The same things were measured in two ways. Each way mixes the same 11 hidden numbers, adds some noise and spreads widely along 8 directions of its own, which tell nothing about the thing.
Some things both ways: the first way, then the second way.
[ 22  27 -15   5  -9  -6   6 -21 -22 -10 -14 -51 -23  50   7  25   8  10
  15   5  13  14  10  19 -31  13]
[ 15  -1  -2 -20   1  22 -11 -29   4 -23   4  13  10  -7  -1  16  24 -25
 -15  13]

[ 17  58  -9 -18  13   7  14  20 -18   8 -17 -14 -64  29 -12  13  -6  33
 -41  27  17  -1  19  14 -44  23]
[-31 -17 -19   7  -2   1  26 -26   1 -17 -13   3   4  35 -28  49  46  -3
  16  14]

[ 13  -4 -14  -1   5 -17  12  27   1 -25 -27 -28 -25  -3 -23 -16 -18   1
  -3  17 -35  -1  16 -10 -22  -3]
[ 20  29 -21 -13  31  48 -56 -10  -5 -26  19  13   3 -14   9  40   2 -35
  -6   1]

[  3  -3  25  29  24  27   3 -42 -56  22  -1 -26  28   4  -2  22  13  -8
  31  26  61 -42   8  36 -13   6]
[ 10  31  47 -60  35   5   0 -24  27  19 -27 -23  37  22 -29  15  56 -11
  17  11]

[ -7   7   0   1  22   8 -12 -11 -19  22   2  -9  10 -20   7  -7  28 -14
  17  11  25  -2 -36  14  10  -7]
[ -1  21   7  -1  49 -20  27 -15  45   6 -28   7 -18  37   0 -14  -2 -10
  -6  69]

[  7  -5 -12 -11 -18 -18 -13  11 -15  -2  -4 -11   6 -22   1   7   0 -14
   3   5   1 -20  15  11 -18  13]
[  3  26 -18  60 -23   9 -25   4   1 -59 -35 -31 -25  24  25 -41  -5  -6
 -42  15]

[  0 -17   0   2  17  24   9 -69 -10  24 -27 -49  24  35  -5  31 -16   7
  16  41  39 -21  21  10 -29 -32]
[ 20   6  11  16   7  -1  16 -23  15  58 -45  67 -38 -21  15  11 -19  42
  54 -19]

[-17  -7  15  18  -5 -15  -9 -11 -10 -17  -3 -10  -2  10  -7   1  17 -11
  20  21   3  -2  12  25 -16  -2]
[ 18  -6 -17   4  45  -8  16  -6  43  24  -2  28   3  -1 -14   9  -9 -25
  24  37]

[ -7  -8  30  20  -5  -2   4  12 -56 -14  16  12  42 -36 -11  24   5 -23
   7  -2  47 -44  29  26 -19  14]
[ 17 -11  29  50   4 -51   7   6  17  17 -10  15  -9 -14 -33 -44 -21  23
 -19 -19]

[-27   0 -34 -25  -4 -10 -36  48  17 -15 -17   3 -16  -2 -14  -5   8 -18
  -1  -2 -12   8   9  18 -25   8]
[-10   4 -28  52 -15 -12 -27  -8  46   7 -23  19 -23 -21  -3  32  -6 -14
 -12  34]

[ 41  17  18   6   2  29  23  31  -2   1  15 -14 -50   8 -13 -10  -6   4
 -14 -22   2   6  -7   2  12  -4]
[ 33  27  24 -23   6  18   9 -11  11   7 -13  19  -2   2  13  -8   7 -10
  -5  30]

[ -4  10  -1  -6  -9 -27  -4 -40   8  11 -23 -36 -23  18  -2  11  15   1
  14  37  -1  -5  11  18 -26  -5]
[-16   9 -32  -7  -2  18   2 -27  -8  -4 -43  32  -5  -7  24  11 -22  15
  37  13]

[-20  34   7  10   8  11  -6  -5  27   1 -25 -18 -58  62 -12  16   5  22
  -6  21  15   4  15  27 -38   3]
[-14  -9  12 -51  27  -2  -4  -4   5  -3  40 -20  54  19 -44  24  48 -43
  19  12]

[ -9  -5  42   1 -13   4   8  16   1   3  18  27   7 -29  -7  -4   6 -21
 -14  -2   6   4  -5  26 -16 -11]
[-30 -21   2  23 -16 -11  41  -3  10  15 -28   3 -15  15 -12  20  10  12
  30  -1]

[ -7  19   2   7  -2 -25  13  31 -20 -29 -18  14  -6 -21  -8 -10  19 -15
  -5  -8   3   0 -10   9 -23  21]
[-31 -27 -13  28   8   0   0  30   7 -46  41  -8   4  -2 -33  66  -6  -7
 -51 -50]

[  7  10  34   4 -37  11 -16  -4  44  23  18 -23 -28   5   4   6  15   7
  10   7   4  -9 -20  20 -16  -8]
[  4  -6  -1  -6 -13   8  -5   4  18   3  -9   2  21   4 -40  34  15  17
   5 -17]

[ 11 -12 -16 -55  25  22 -32 -31  13  43  10  -2  11 -22 -17  -5  13 -23
 -13   4  -3 -18 -21   7  55 -13]
[ 30  -3 -34  57   8 -24  27  24  23 -15 -25  47 -54   6  18 -26 -84  19
 -44  19]

[  3  33  10  -4  -9 -12 -40 -33 -13  28  12 -24  -9  -9   2  28  29  16
   1  25  36 -31   0  20   7  16]
[ 32  22   6  25  28  -9 -24 -20   8 -17  18  10  34  17 -27 -29 -42 -18
 -35  24]

[ 20  47  -3  -1  -4   7   8  13   5  12   0 -49 -56  36   6  11   9  22
   1   5   7  16 -18   8 -27  -1]
[ 12 -16   7   7   3 -21 -24  13   4 -17  18   6   5 -24 -24 -12  -9   8
 -40 -29]

[  5  14  -7  12  -8 -16  -1  17  -9 -27 -15 -45  -6  26   4  11  15 -15
  46 -22  13  18  11  27 -40   8]
[  1 -37 -17  22   7 -41 -33 -21  25 -34  23  32   3 -43 -38   5  -4 -11
 -67  -8]

[  2  -7  22 -24 -11  22 -15  -7  34  18   6  34  16 -21   2 -18  17 -10
  -4   2   4   3 -50  26   5 -23]
[ 30  11  -3  12  24 -29  36  44  18 -28  -6 -32  17  74  -5 -39  23 -10
 -20  -7]

[ 42  59 -16 -20 -35   6   4  12 -11  26  17 -71 -93  31   1  -2  41  17
  -4   9   8  31 -36   7  -8  12]
[ 16  14  30 -10   4   0   0 -10  25  26 -43   3 -19 -21  -7  -2  25  12
   9   7]

[  8 -28  51  28 -17   9  19 -46 -18  16  -5 -21  20 -13 -14  16   9 -24
  28   8  43 -37  22  29 -12 -12]
[ 24  -5  22 -43  53 -47 -49 -59 -29  -6  47  55  49 -61  19 -57 -34 -29
 -27  39]

[-24  -3  34  12  59  -6  23   0  30  -9 -27  -6  25  24  -4  13 -31  -6
  19   7  -9  21  14  26 -43 -61]
[ -3   5  12  -2 -12  10  28  22 -16  17 -46  19 -11  13  11 -20 -49  51
  50 -76]

[-25  -9   0 -20 -37 -32 -15  12  32 -36  -1  -2  30   6  -3  22  18 -30
  26 -28  -2  28  -8  25 -19 -35]
[ 27  11 -27  50  -9  -5   7  13   3 -54  -2  12 -41  25  23 -32 -40 -47
 -83  18]

[-24  22   0   7  -8   8  -8  -1 -27  -1 -12 -14  -2  11  -9  38  -7   8
 -14  26  47 -50  48  16 -69  48]
[-10 -29  -5 -15   7 -21   0   7 -20 -39  30  24   0   1   0  -3 -36  10
 -51 -49]

[  0  22  19   2  11  -6   8  20  -2  -5   9  -9 -10  -3   2   4  14 -13
   7 -16   6   6  -8  17 -15   3]
[-43  -3  21   5 -10  -1  -1  26   6 -44 -13 -72   9  37 -75 -10  71  -1
 -17 -27]

[ 25   8  18  23 -69 -19   6 -15 -15 -16 -12 -31 -51  -9 -24  -5  45  -4
  15   2  26 -11   1  11  -4  29]
[ 20  -6  13  -5  26 -24  -6   1 -26 -24  39  21  27  -7  22 -37 -53  -9
 -35 -17]

[  9 -11  10  13 -40  -3   9 -19 -26  -7   0 -22 -14  -9  -6 -12  25 -14
   8   9  12  13  -2   1 -15   9]
[-17 -11   5  33  35 -10  41  -7  33   6 -19 -11 -41  38  -2 -16  37 -17
  28  40]

[-11 -15  37  12  -1  11  23  33  17 -10   3  12   6  -4  -2   7 -20 -27
   2 -18   6 -21  26  22 -41  -3]
[ 26  39  -4  54   9  24   5  22  55 -12 -34  -7 -27  -2  49 -10 -19 -17
 -16  26]

[-26  18 -23 -30  16  -1 -32  21   2  -3   1  20 -26   3 -11 -13  11  -8
 -35   9 -25  10   7   7  -5  34]
[ -4 -55 -15 -38  82  -5  76   4  20 -16  43  33 -20  51 -24  16  -7 -19
   6  22]

Other things, the second way, with their names:
Z_371: [ 56  22  29  28  21  20  12 -26  28  21 -22  17 -12  14   2 -33  -6  -8
  12  21]
Z_133: [ 34  17 -15  56  10   4  21   8  31 -26 -30  -8 -29  30  15 -60 -29 -18
 -20  61]
Z_828: [ 44 -20   7 -36  63  -1 -10 -46  -5  -6  84  73  37 -13  -9  -3  -7 -50
 -13   3]
Z_895: [-50 -24 -42   0 -27 -24 -21   0 -14 -29 -11   6  -2 -29 -36  39   5   4
 -22  14]
Z_307: [  4   6 -16  49 -20 -29  -5  21   8   0 -42   8 -19   8  -4 -41 -45  38
  -1  -4]
Z_321: [ 45   3  26   9  35 -21   1   1  21  40  -6  55  -7 -30  13 -41 -53  39
  22 -23]
Z_349: [ 33  18  18 -13  30  27   9   5  32   6 -10  -4 -11  18   7  15  -1 -16
  -3   9]
Z_85: [-24 -28   6 -29   2  -4   8   3 -25 -66  18   4  13  -9  -8  -6  14  17
 -50 -78]
Z_69: [ 26  23  39 -10  34  14 -32 -34  18  16  19  17  32 -25 -33  22  19 -17
  -3  -5]
Z_164: [ 30  -3  39 -56  37 -16  25 -23 -24   1  13  35   9  21  -5 -52 -12   5
  -9 -20]
Z_646: [ -9 -15 -24  13 -47  14  -9  12 -10 -21 -18  -3 -12  -1   1   6  -2  13
   2 -10]
Z_163: [ 22 -26 -12   3  32 -20 -22 -21  30   3  34  51  18 -43 -20  52 -10  -9
 -30  -9]
Z_616: [-26 -35 -13  70  13 -45  14  19  41   9  -2 -20   4  30 -84 -27  15  18
  29  -3]
Z_829: [ 30  24   7   5  27  22  20  29  19   0 -34   4  -2  31 -13 -33  -7  22
  41 -43]
Z_509: [ 28  49  19  10   9  30 -59 -47   8  18  -7  39  10 -38  -7  16   1  -5
   7  25]
Z_953: [ -4  11 -21  -2 -12  24  27  39 -24 -43 -27  -5 -32  35  13 -23 -23  15
 -13 -30]
Z_181: [-36 -10 -14 -63 -35 -16 -50 -17 -89 -74   9 -31  26  25 -22 -23  11 -13
 -48  -4]
Z_477: [  7  -7   1   1  16 -18 -15 -12   6 -16  17  15  35 -21 -22  -1   3 -11
 -18 -15]
Z_118: [ 30  19  12  10  16  24 -13 -22  17  33  14  52  13 -22  -6  15 -27  -7
  24  -9]
Z_639: [ 17 -14 -31   2  27   1   6  -5  38 -37  13  18  32   1 -22  38   6 -25
 -38 -12]
Z_887: [ 17 -10 -36  27  47  -8  -7  -2  58   8  17  45 -29 -23 -13  40 -15 -46
 -27  27]
Z_11: [ -1  58  21 -65  -3  31   2  -3 -13   1 -45   5  10  23  46 -13 -12   3
  22 -20]
Z_156: [ 14   6  23 -30  33  -1  16  42  -1  -7  12  -4  15  11  -2  -1 -19  21
  -4 -38]
Z_776: [ -5 -18 -14  16 -11 -26   5   7  -3 -26   4  10  -4   0  -5  -1 -18 -13
 -42 -18]
Z_584: [  0  -5  28  11  28  15  18   2  10 -21  11   2  -6  47 -19  26 -17  21
 -21 -85]
Z_784: [-24 -30 -19  77  -6 -22  -2  -2  10 -43  -9 -19 -22  26 -24   8 -16   6
 -38  -8]
Z_919: [-22  34 -12  37 -32  27 -47  14  31 -15 -27 -28  -5 -10 -10  46  15  -4
 -13   4]
Z_357: [ 32 -18   6  15  33 -25   9  13  11 -15  31  34  -1   6  13 -16 -49  11
 -36 -27]
Z_790: [-18 -29   1  48   0 -29 -24   1  26   4   2 -13   9 -38 -75  -6  34   3
  13  14]
Z_389: [-13 -25   4 -37  -9   7  35   9  -4 -18 -16   3   0  25   4 -21  -9  12
   8 -60]
Z_136: [ 48   9  22 -24  36  11   6 -23  12  -1   9  19  18  16   0 -16 -10  -5
  -3  26]
Z_997: [ 58  -1   7 -14  37  -3   2  52  15  -3  47  17  20 -13   0 -27 -28 -19
 -21 -19]

Some of these things the first way, each followed by its name:
[-13  -2   8 -10  48 -14  16  32  19  -7 -13   8   2  -6 -12  -7  -7 -28
   4  -3 -28  14 -13  27   1 -45]  Z_895
[ -9  15  12  -5  34  14  -3 -22  -8  26  -1  -9  24   7   8  30  -7   0
   1  15  34 -22   5  19 -17 -15]  Z_69
[  7 -27   9  23  42  13  -3   2  -5   1 -32 -10   7 -15 -16 -15 -23 -12
  31  -9  23 -17  50   9  -4  -9]  Z_584
[ -5  -2  19   8   5  -8  11  24  -4 -20  -3  10  10  -6   0  -1   1 -16
  12  -8   2  18  -3  26 -20 -24]  Z_776
[-34  -1  -2 -12  27   8 -24 -26  26  23  -1 -15  41  23  22  28   0 -11
  16  14   0  16 -29  28 -22 -42]  Z_349
[ 12 -16  35  18  -3 -13  12 -10 -26 -14   4  13  29 -31   4 -14  17 -27
  27 -10   9  -1 -12  25   4  -8]  Z_477
[-10 -10  13  14 -10 -11 -10  11   9 -27  -9   7  -1  -4  -9   3  -5  -5
   6  -1   5 -11  27   5 -12   0]  Z_118
[-24  17 -57 -14  44 -35 -32 -15  15  -4 -50 -36  -4  45  11  20  11   3
  35  22  -6  25 -13  29  -6 -43]  Z_307
[-21  15 -21 -18  22 -21 -27 -15  -5   0  -4 -15   7  35   8  44  -3  -7
   3   8   5 -12  30  34 -12  -1]  Z_133
[ 13   0  62  25 -16   9  20  11 -35  14  23 -12  25 -49 -13  15 -13  -8
  -5  10  31 -35  23  16 -48   7]  Z_784
[  5  32  -4 -33  55  30 -14  10  -6  36  18  15  -6   0  16  -2 -11  15
 -36   7   6  16 -16   6   5 -12]  Z_164
[  0 -34  21  15 -64  -8 -13   2  20 -42  -9   4  -6  -8 -24  -8   8 -18
  14 -17   5 -12  42   5 -20  24]  Z_828
[ -5  19  37  23 -23 -10 -13  11   8   2  13 -13 -39  -9  -4  -2   9  16
  -1  25   7 -15  18   8 -25  15]  Z_616
[ 61  21  21  22 -51  -1   2  19 -48 -11  31 -28 -41 -33 -14 -22  31   7
  -1  -9   2  -5 -19   1  17  44]  Z_136
[ -7  -5   3  -8 -25   3 -15 -10   9   2   6 -27 -15   2  -6 -16  26 -11
  15  12  -3  15 -12   2  -8  -3]  Z_887
[ 18  11  37   9 -51   7  13  39  -6 -29  34  17 -23 -23 -17 -18  17  -4
 -30 -13 -16  -8 -27   0  -5  38]  Z_997
